All groups share one centre, and each spreads out both ways along 8 directions, with some noise.
Some rows, each with its group after it:
-3 -9 11 9 6 -4 10 -4 0 10 6 17 -1 2 18 10 -3 -1 3 8 16
rofim
0 5 -2 9 -2 -20 -19 -19 7 13 -7 -13 5 -23 -7 -4 -9 9 -12 -7 10
seni
10 2 -1 5 1 3 -2 -2 1 3 -4 -9 -3 -5 -9 -9 2 5 7 -7 0
rofim
-6 2 -6 8 -4 -12 4 -13 -1 0 -1 3 -2 -23 -7 3 2 9 9 1 -2
rofim
12 -7 4 -4 -8 -3 1 0 1 3 1 2 -1 -17 -7 -3 1 0 8 -6 10
rofim
6 4 6 -6 12 9 -18 1 -23 12 4 -9 4 -2 8 11 4 -14 13 -6 -13
Loni
-2 0 -6 -4 -5 -3 -2 0 0 -3 4 0 -1 -13 -8 -1 4 -3 3 4 2
seni
-3 3 -1 -3 -1 2 -4 1 0 8 5 -1 0 2 5 -1 -3 -4 -1 1 4
raza
4 -4 1 6 3 -1 6 -1 -1 11 5 1 0 -8 6 0 1 3 9 3 6
rofim
8 -2 -3 -19 -5 3 -14 12 -4 16 16 -7 7 -10 6 0 0 -22 -1 3 13
rofim
2 7 -9 -6 -3 -2 -13 -1 -1 -8 0 -13 0 -16 -18 -2 7 -6 1 -1 -6
Loni
-3 -5 8 -13 -2 -10 -15 -4 -7 -3 -5 13 -7 -1 -7 0 -5 -10 -6 -11 8
rofim
5 -4 2 10 2 -11 -4 -8 3 18 1 -4 5 -13 7 -3 -6 6 -3 1 12
rofim
4 -4 3 10 -4 -9 8 -7 11 4 -5 0 2 -7 0 -5 -6 14 -4 -1 8
raza
14 -18 15 1 -1 -12 8 0 4 -1 -3 14 3 -14 1 6 0 -4 0 0 21
seni
-2 5 -1 -6 -14 -8 2 -5 10 12 11 1 7 -14 9 5 -6 1 -3 1 12
raza
18 -8 5 14 3 -4 6 -5 4 11 -7 -6 1 -13 -2 -9 -1 12 8 -5 8
seni
-2 -13 -5 10 -1 -1 17 9 18 -17 -8 14 -13 16 -16 -26 -1 8 -11 9 16
Loni
9 -11 13 -14 0 -13 -21 1 1 6 -1 4 5 -6 1 2 -7 -18 -18 -4 23
Loni
-5 3 -6 8 -7 -10 -2 -15 2 8 -1 -2 -3 -18 -5 -7 -4 14 5 -3 2
seni
-3 3 6 2 -3 -2 0 -12 -7 15 7 9 -5 -11 8 8 -3 2 15 -6 5
raza
1 -2 -1 1 -5 -4 -2 -5 0 9 2 1 -2 -10 0 -4 -3 3 5 -3 8
seni
9 -4 -4 1 -14 -15 2 -7 10 12 8 -7 9 -38 -3 0 0 4 3 4 16
Loni
4 -10 9 7 7 -5 -1 -5 -4 -3 -10 10 -8 0 -6 -3 -1 2 3 -5 6
raza
7 2 23 23 21 -6 6 -20 -7 18 -6 13 -1 -1 21 23 -4 7 13 -13 5
seni
14 -6 8 0 -2 -1 -6 -2 2 10 -4 -1 -3 -4 -2 -10 -5 3 2 -11 12
seni
-8 2 -3 13 2 -2 12 -6 3 14 4 2 2 3 17 1 -7 13 2 5 1
raza
7 4 5 -6 10 2 -21 2 -3 -3 -8 -7 -3 9 -9 -5 0 -12 -10 -10 2
seni
-1 -1 -8 9 1 -2 4 -2 3 -3 -1 -2 -4 -8 -8 -7 3 6 3 4 0
Loni
-7 9 4 7 4 7 1 -8 -2 3 2 5 -9 8 2 5 1 1 8 -2 0
rofim
4 -12 4 -3 4 -5 -3 5 -4 -1 -2 7 -1 -1 0 -3 -1 -7 -2 2 7
rofim
0 -1 -5 5 9 -2 -8 -1 -3 6 -1 -9 2 -4 0 -5 0 -1 -3 4 -1
Loni
10 -3 4 0 -25 -9 16 -10 18 5 4 10 -5 -29 -11 -6 -3 12 13 -9 24
Loni
1 -1 0 3 5 2 -3 -2 -7 -2 -1 3 -7 -4 -8 -2 4 -3 8 -2 -2
raza
3 2 13 -2 10 -2 -19 -10 -16 -3 -13 1 -5 -1 -5 10 0 -5 4 -16 -9
Loni
-1 -9 -1 0 -12 -6 1 -4 2 12 2 5 -5 -11 -1 -15 -9 9 3 -1 13
seni
2 -7 6 5 3 -3 6 -2 -1 -3 -4 10 -5 -1 -2 -1 1 2 5 0 4
rofim
-2 0 2 -17 -11 -15 -23 -3 10 0 2 3 -1 -9 -11 -3 -7 -16 -22 -3 23
Loni
1 1 -6 8 5 -2 -5 -4 -2 11 1 -8 2 -6 1 -6 -1 3 1 2 0
raza
-4 7 -2 2 -5 -7 -6 -12 3 4 0 0 -5 -12 -6 -1 -3 5 3 -7 3
Loni
-1 0 -4 9 -6 -6 12 -5 9 9 5 -1 5 -12 6 0 -3 12 1 6 5
raza
-3 -3 2 -2 5 3 -1 3 -5 1 2 8 -5 8 3 0 0 -7 1 2 2
raza
0 -2 -6 9 0 -14 -1 -9 2 3 -1 -4 2 -23 -6 0 2 6 0 5 4
raza
10 0 4 -16 -4 19 0 14 -7 -5 5 5 -10 9 -8 -3 7 -15 16 -8 0
seni

New rows, each followed by its group:
-1 -6 -4 8 6 -1 6 3 0 1 0 4 -3 2 1 -5 1 1 1 7 3
Loni
7 -5 -2 -3 -3 1 4 12 11 6 4 -7 9 6 7 -9 -4 -2 -12 8 10
raza
10 4 -16 0 -14 -5 2 2 12 23 18 -23 18 -32 7 -4 -1 3 1 11 9
raza
24 -12 0 4 3 4 5 10 -1 4 -1 -13 6 -14 -6 -10 7 1 10 1 3
Loni
-5 1 -13 -7 0 3 -2 10 -1 -5 10 -3 0 -4 -7 -2 7 -13 -2 13 0
Loni
5 -4 -7 14 -5 6 17 2 17 10 0 1 -11 8 -4 -30 -6 17 3 0 16
Loni
27 -4 7 11 -2 5 10 -3 4 14 -6 -9 0 -16 -4 -11 0 15 20 -13 6
seni
5 -1 -5 7 -1 6 8 2 6 0 -3 -2 -7 0 -10 -16 2 7 6 -2 2
Loni
-10 0 -3 14 4 -7 0 -13 -4 9 -3 4 -5 -3 4 -3 -5 12 3 1 0
seni
-3 8 5 -9 -3 -3 -19 -9 -1 -1 -6 2 -9 2 -10 -2 -4 -6 -5 -14 5
Loni
4 1 6 1 0 5 2 0 5 4 7 3 -2 -1 4 5 3 -6 4 3 12
rofim
3 -12 -7 -5 4 -7 -7 7 -13 17 6 -1 5 -11 8 -6 -5 -8 3 3 3
rofim
15 -3 1 1 -7 -2 3 2 13 -19 -8 -5 -3 -15 -26 -6 10 1 0 -2 8
rofim
5 -2 9 4 2 0 1 -4 2 6 0 6 -2 -1 4 1 -1 1 3 -2 11
rofim
7 0 15 13 4 3 8 -4 21 -25 -12 5 -9 10 -16 2 9 2 -9 2 15
rofim
-2 -1 -7 4 -2 -4 4 0 4 13 10 -4 8 -9 12 0 -2 1 -1 10 6
raza
6 -6 11 -11 -6 5 0 3 -3 -1 0 13 -9 3 -4 -2 -1 -7 9 -10 10
seni
5 -9 1 4 0 -1 13 3 1 -1 2 7 0 -6 2 0 3 1 6 6 5
raza
12 -12 1 -4 -8 -5 -4 4 5 5 -2 -1 0 -10 -8 -15 -3 0 -4 -1 15
seni
9 -6 7 16 9 -9 -5 -11 -3 17 -9 -6 3 -9 5 -4 -7 11 1 -7 4
Loni
3 -4 1 4 0 -23 -19 -17 -2 -4 -9 -1 -4 -35 -23 1 3 -1 -2 -5 9
raza
1 -5 -2 -10 6 -3 -20 7 -5 1 -2 -4 0 4 -5 -8 -2 -16 -14 0 5
rofim
-9 0 -5 -5 0 -4 -4 0 0 -5 4 5 -4 -4 -6 2 2 -8 -3 5 3
Loni
8 -1 3 9 1 -6 -4 -3 19 -3 -1 -10 5 -10 -7 0 3 0 -15 9 19
rofim
4 -6 6 8 7 -1 -1 -3 -1 6 -6 4 -6 8 2 -8 -5 4 0 -5 7
Loni
17 -16 3 7 10 -3 -1 8 -2 13 -2 -8 8 -8 6 -7 -1 -1 -1 5 9
Loni
7 4 2 4 5 0 -15 -5 4 15 0 -12 2 0 3 -7 -6 -2 -7 -5 10
rofim
-17 8 -13 22 10 2 9 -12 -5 10 3 0 -6 1 8 -1 0 16 12 6 -12
Loni
13 -2 6 7 -2 0 4 0 17 -12 -5 -4 -2 -7 -14 -1 7 1 -4 3 14
rofim
-1 2 -3 -17 -1 0 -19 3 -10 0 10 1 -3 -14 -9 6 7 -23 5 0 4
raza
6 -5 -8 -3 -3 -7 -6 -3 -13 18 1 -5 2 -21 -1 -10 -4 4 13 -8 -4
rofim
8 -5 0 14 1 -7 6 -8 -1 6 -4 -3 1 -19 -2 -1 2 12 11 -2 0
Loni
0 -10 -1 0 -6 -5 1 1 1 3 -1 5 -4 -6 -4 -11 -4 3 0 2 10
seni
9 -6 -3 13 11 0 -3 -2 -6 20 1 -11 2 -11 5 -9 -1 5 8 1 3
raza
3 -8 4 -6 -1 -13 -7 0 0 -9 -3 5 2 -13 -9 6 3 -10 -8 3 9
Loni
8 -1 0 -12 -6 -5 -16 -2 -8 18 3 -4 1 -14 0 -7 -7 -6 4 -12 8
rofim
0 11 8 7 5 5 -11 -10 6 14 3 -4 -3 7 8 2 -5 -1 -4 -4 12
rofim
-4 10 -2 -10 -7 4 -7 0 1 3 6 0 -2 4 0 0 -2 -6 0 -5 1
raza
6 -4 10 -8 4 -5 -16 -3 -7 3 -4 2 0 -6 -2 5 -2 -11 -3 -7 6
Loni
11 -12 8 6 -2 -8 8 -1 9 -3 -9 5 0 -5 -4 -6 -3 7 -3 -3 13
raza
6 7 -1 -7 -5 -5 -14 -6 3 -4 -2 -7 -1 -15 -16 0 2 -6 -1 -9 4
seni
14 -17 4 14 8 -6 6 3 4 14 -4 -2 4 -4 7 -13 -4 7 -4 5 14
Loni
5 -8 2 9 -2 -8 9 -5 4 6 0 6 0 -13 1 -2 -1 7 5 2 10
Loni
-13 1 -3 6 5 -5 1 -9 -11 7 8 11 -5 -9 7 11 1 -2 10 6 -1
raza
18 -12 16 15 8 8 16 5 12 0 -5 4 -4 9 4 -3 4 4 2 4 17
rofim
9 -21 13 2 7 -3 7 8 2 -2 -6 14 -1 12 6 -5 -3 -4 -8 3 15
raza
14 -26 20 -13 -13 -7 3 6 5 5 -4 22 -7 0 0 -14 -11 -5 -4 -7 33
seni
35 -20 19 -9 3 -7 -20 9 3 8 -13 -11 8 -7 -7 -13 -6 -11 -15 -13 23
Loni
-2 2 0 -15 -15 -1 -9 -2 0 6 7 5 -6 -9 -6 -5 -4 -7 4 -7 10
seni
-6 -1 -11 -1 -6 -5 6 2 6 4 13 2 1 -14 0 -1 2 -3 0 13 11
Loni
-4 4 -5 -6 -11 3 6 1 6 11 15 6 -4 -6 3 -4 -1 -4 7 2 13
Loni
7 -1 4 -11 -17 -1 -2 -3 3 1 0 4 -7 -13 -14 -10 -2 1 9 -12 11
seni
-4 -14 3 10 -8 -16 4 -12 4 4 -10 12 -8 -8 -5 -15 -11 18 -4 -3 14
seni
-12 8 -7 -13 -7 7 -12 0 -7 2 6 2 -10 5 -6 -7 -2 -7 4 -4 -2
seni
8 -3 5 -3 -8 -6 -3 -4 5 6 0 2 -2 -13 -6 -4 -3 0 2 -7 14
Loni
4 -11 14 11 -3 -13 10 -10 11 3 -11 13 -1 2 5 -4 -11 15 -8 -7 17
raza
6 4 -5 7 -8 6 13 -4 5 4 3 -2 -7 -12 -9 -10 3 12 19 -5 1
Loni
-1 -1 3 2 -4 -12 -5 -10 5 5 3 2 2 -16 -1 6 -2 -1 -5 2 14
rofim
8 -16 -1 14 13 -13 -3 1 -1 14 -3 -8 11 -11 10 -5 -4 2 -11 12 10
Loni
